There are 3 ways to turn a row about zero (a turn may also mirror it). The second row of each pair is the first, turned, with some noise. The first 27 pairs use one turn. New pairs use 2 turns, one after the other, and a turn may come again.
Known pairs, each followed by its turns in order:
[-25 -21 -19 -16  15   5   8 -31]
[ -4   8   7 -30 -25  35   6 -13]  (2)

[ 41 -15 -10  41 -21  10 -30   6]
[-31 -27  23 -13  30 -31   4  30]  (2)

[ 21  -6  33  16 -25 -14  12  16]
[ 17 -46 -10  -4 -17 -13  11  -2]  (0)

[  6 -29  23  -9   9 -15  -7 -20]
[ 6 23 27 15  0 24 15  1]  (1)

[-21 -18 -32  25  27  23  39  -2]
[-36 -16  40 -30  20 -27 -13  -3]  (1)

[-13 -42  -6  -1 -13  37  30 -10]
[-22  11 -27 -18  -8 -26 -21 -41]  (0)

[-12   8  13  -3 -38  -3   9 -28]
[  6  34 -14 -11 -20  -6   1  22]  (1)

[ 32  15   3 -17  27 -29  53 -35]
[ 11 -11   3  37 -25   0 -64  28]  (0)

[-13 -38 -63   6 -14 -23  -2  -7]
[-28   6   8   5  41  13 -46  36]  (1)

[ 22  13  15  45  -5  -3 -41 -11]
[-18 -25  14  15   7 -12   1  57]  (2)

[-40 -56  -2 -45 -67  46  29  16]
[-44  65 -29 -31  41  20  30 -58]  (2)

[ 16  23  10 -30  41 -11  11   3]
[ 34 -16  11 -22   0  22   5 -32]  (1)

[-13 -16 -28  28  20 -20  47   1]
[-16   8  38 -16  27 -24 -41 -18]  (1)

[-1 -4 54 17 26 86 38 -9]
[-43 -17 -23 -83 -29  19 -48  -9]  (0)

[ 42   4   7 -32  -4 -39   7  19]
[ 24 -27 -43   1   2 -37  -2 -15]  (2)

[-20  48  45  17   4 -23  19  22]
[ 26  26 -17  55  -1  -4 -38  19]  (2)

[ 53 -43  62 -15 -11   7  39  22]
[ 21 -61  10 -31 -61 -37 -29 -23]  (0)

[  2  13  26  10 -14 -17  -2 -34]
[-18 -29  -6  25 -17  19   5   7]  (0)

[ 33  -1   0 -37   7 -11 -20   7]
[ 27  10  36   6 -26   0   5  -2]  (0)

[-34 -16 -28 -30   7  13  -4  43]
[ 34  16  15 -16  33  23  19 -35]  (2)

[ 25 -28 -39 -28   7  -2  13  18]
[ -1 -34  25   6  -1  29 -37  14]  (1)

[ 46 -30 -42  13  33 -10  20  26]
[-27 -34  33  13  10  22 -47 -33]  (1)

[ 26 -36  27 -17   7  -2  31  11]
[ 11  -3  49  19 -32   9  -8 -10]  (1)

[ 54  11  29  21   6   8 -62  -9]
[ -1  -9  18 -21 -54  17  49  42]  (0)

[-36 -34 -10 -51  21 -12   1  44]
[ 11  13  52  -7  40 -31 -13 -42]  (0)

[ 30  18   6  37  49 -34  -7  18]
[ 30 -52  16  18   1 -11 -42  24]  (2)

[ 13  14  -2  25 -18  -6 -13  -9]
[ -9   2   2   1  -1 -22   0  32]  (2)

New pairs, each followed by its turns in order:
[-35 -20  24  23 -11   1  22 -21]
[-10  14  19  -2  49  -4   5  26]  (0) (1)

[  8  -1   5  19  16  23  -8 -11]
[-18  -4  -7   9  16   7 -19 -17]  (1) (0)

[-11  -8  26 -43  -9   6  11  35]
[-34  10   0 -45  14  11  -8 -18]  (2) (1)

[  6 -14   3  -9  15 -18 -14  14]
[-22 -15  18   7  -3   2 -13   5]  (1) (2)

[29 14  9 37 26 11 19 41]
[ 28 -31 -22 -11  31 -14  24 -37]  (0) (2)

[ 42  -2  14  -7  22 -12  17 -13]
[-41  11  -2  16 -20  -1  26   5]  (1) (2)

[ 34   8 -20 -17  11  22   7 -27]
[-15 -26 -15  32 -10  -7  -3 -28]  (2) (0)

[ -8 -25 -36  -2  15  19 -45 -10]
[ 23 -14  50  -4 -33  -6  13   7]  (2) (1)

[-18 -28  35  -4 -44 -60 -31  14]
[  7 -16  51  23   7 -52 -32  38]  (1) (2)

[-39  22  22 -15  30 -14 -27  25]
[-32 -26  43  14   9 -31 -16  -9]  (2) (2)

[ 51  20  37  20 -62 -57  20  -7]
[-55 -19   8 -66  45 -32 -34  -3]  (0) (2)

[-58   1   5 -44 -11   2 -23 -29]
[ 62  -4  15 -30   3 -13 -40  12]  (1) (0)

[-59 -40  12   7 -10 -11  -2 -10]
[ 25 -41  19 -16  29   4 -18  40]  (1) (0)

[-44 -26  -7   3 -56 -11  31   8]
[ 31 -33 -38 -50  23  10  11  -8]  (2) (1)

[ -50   38    1    6    1 -102   29   11]
[-14 -76  48   4  36  43 -62  19]  (0) (2)

[-25  24 -13  36  55 -15 -37  -9]
[ 25 -32   1 -60 -33 -17  21 -14]  (2) (0)

[-39  18  35   0 -17  12 -19 -21]
[-19  -3  36 -22   4 -20  28  28]  (0) (1)

[-30  42 -14  -1 -15  19  65  -3]
[ 11 -24 -16  31  -8  70  27  23]  (2) (0)

[ -9 -16  -5  -9 -31  23   7 -22]
[ -5  22  12 -21 -28  -2   9  19]  (0) (2)

[-11 -59 -20  36  10 -20 -16  29]
[-49 -22   7 -26  34  -6  11  46]  (1) (0)

[-27  32  42   6  16 -19 -33 -44]
[ 29  17 -21  12  -2  29 -64  24]  (1) (0)

[ 20  -3 -18  12  -6  85   4   4]
[ 32 -24 -39 -47  -7  28 -18  45]  (0) (1)

[  2   6 -18 -37  -4 -63 -38 -10]
[ -4 -39  68  16  -3 -21  15 -16]  (1) (2)

[ 31  28  42   7 -11 -37 -10  20]
[ 17  10  -5   6  21 -48  26  40]  (2) (0)

[-13  21  29  18  54  -5  -5 -65]
[ 38   5  14 -80 -23   7  10  -5]  (1) (1)

[-25 -10  14  10   1 -19  -4  25]
[-15 -32  -5  -2   6  13  12 -20]  (2) (1)

[ 61 -17  61  22 -23  54   9  18]
[-17  23 -53 -58  15 -22  51 -39]  (0) (2)

[-17 -30   2  16 -35 -41  -5  27]
[ 16 -21  26  12  19 -13 -16  51]  (1) (2)

[-38  -2  -4  19  -8 -49  -6  42]
[ 11 -46   3  -5  -9  25 -55 -15]  (0) (2)

[-26  16  16 -33 -14  52  23 -11]
[ 49 -25  11  13  -4 -20 -10 -42]  (1) (0)

[ -7  32 -29 -15 -43 -20 -32  24]
[-26 -17  32  12 -30 -32 -39 -21]  (0) (2)

[ -2 -15   7  61  14 -28 -18  43]
[-49  -4 -12  23  20  -4   6  55]  (1) (0)

[-27  28  25  20  29   2   1  18]
[ 12 -36  33   8  14   6  31   1]  (0) (1)

[  1 -38   5   0 -18  -8   2 -25]
[  9 -20  -7 -28  17  29   7  -1]  (1) (0)

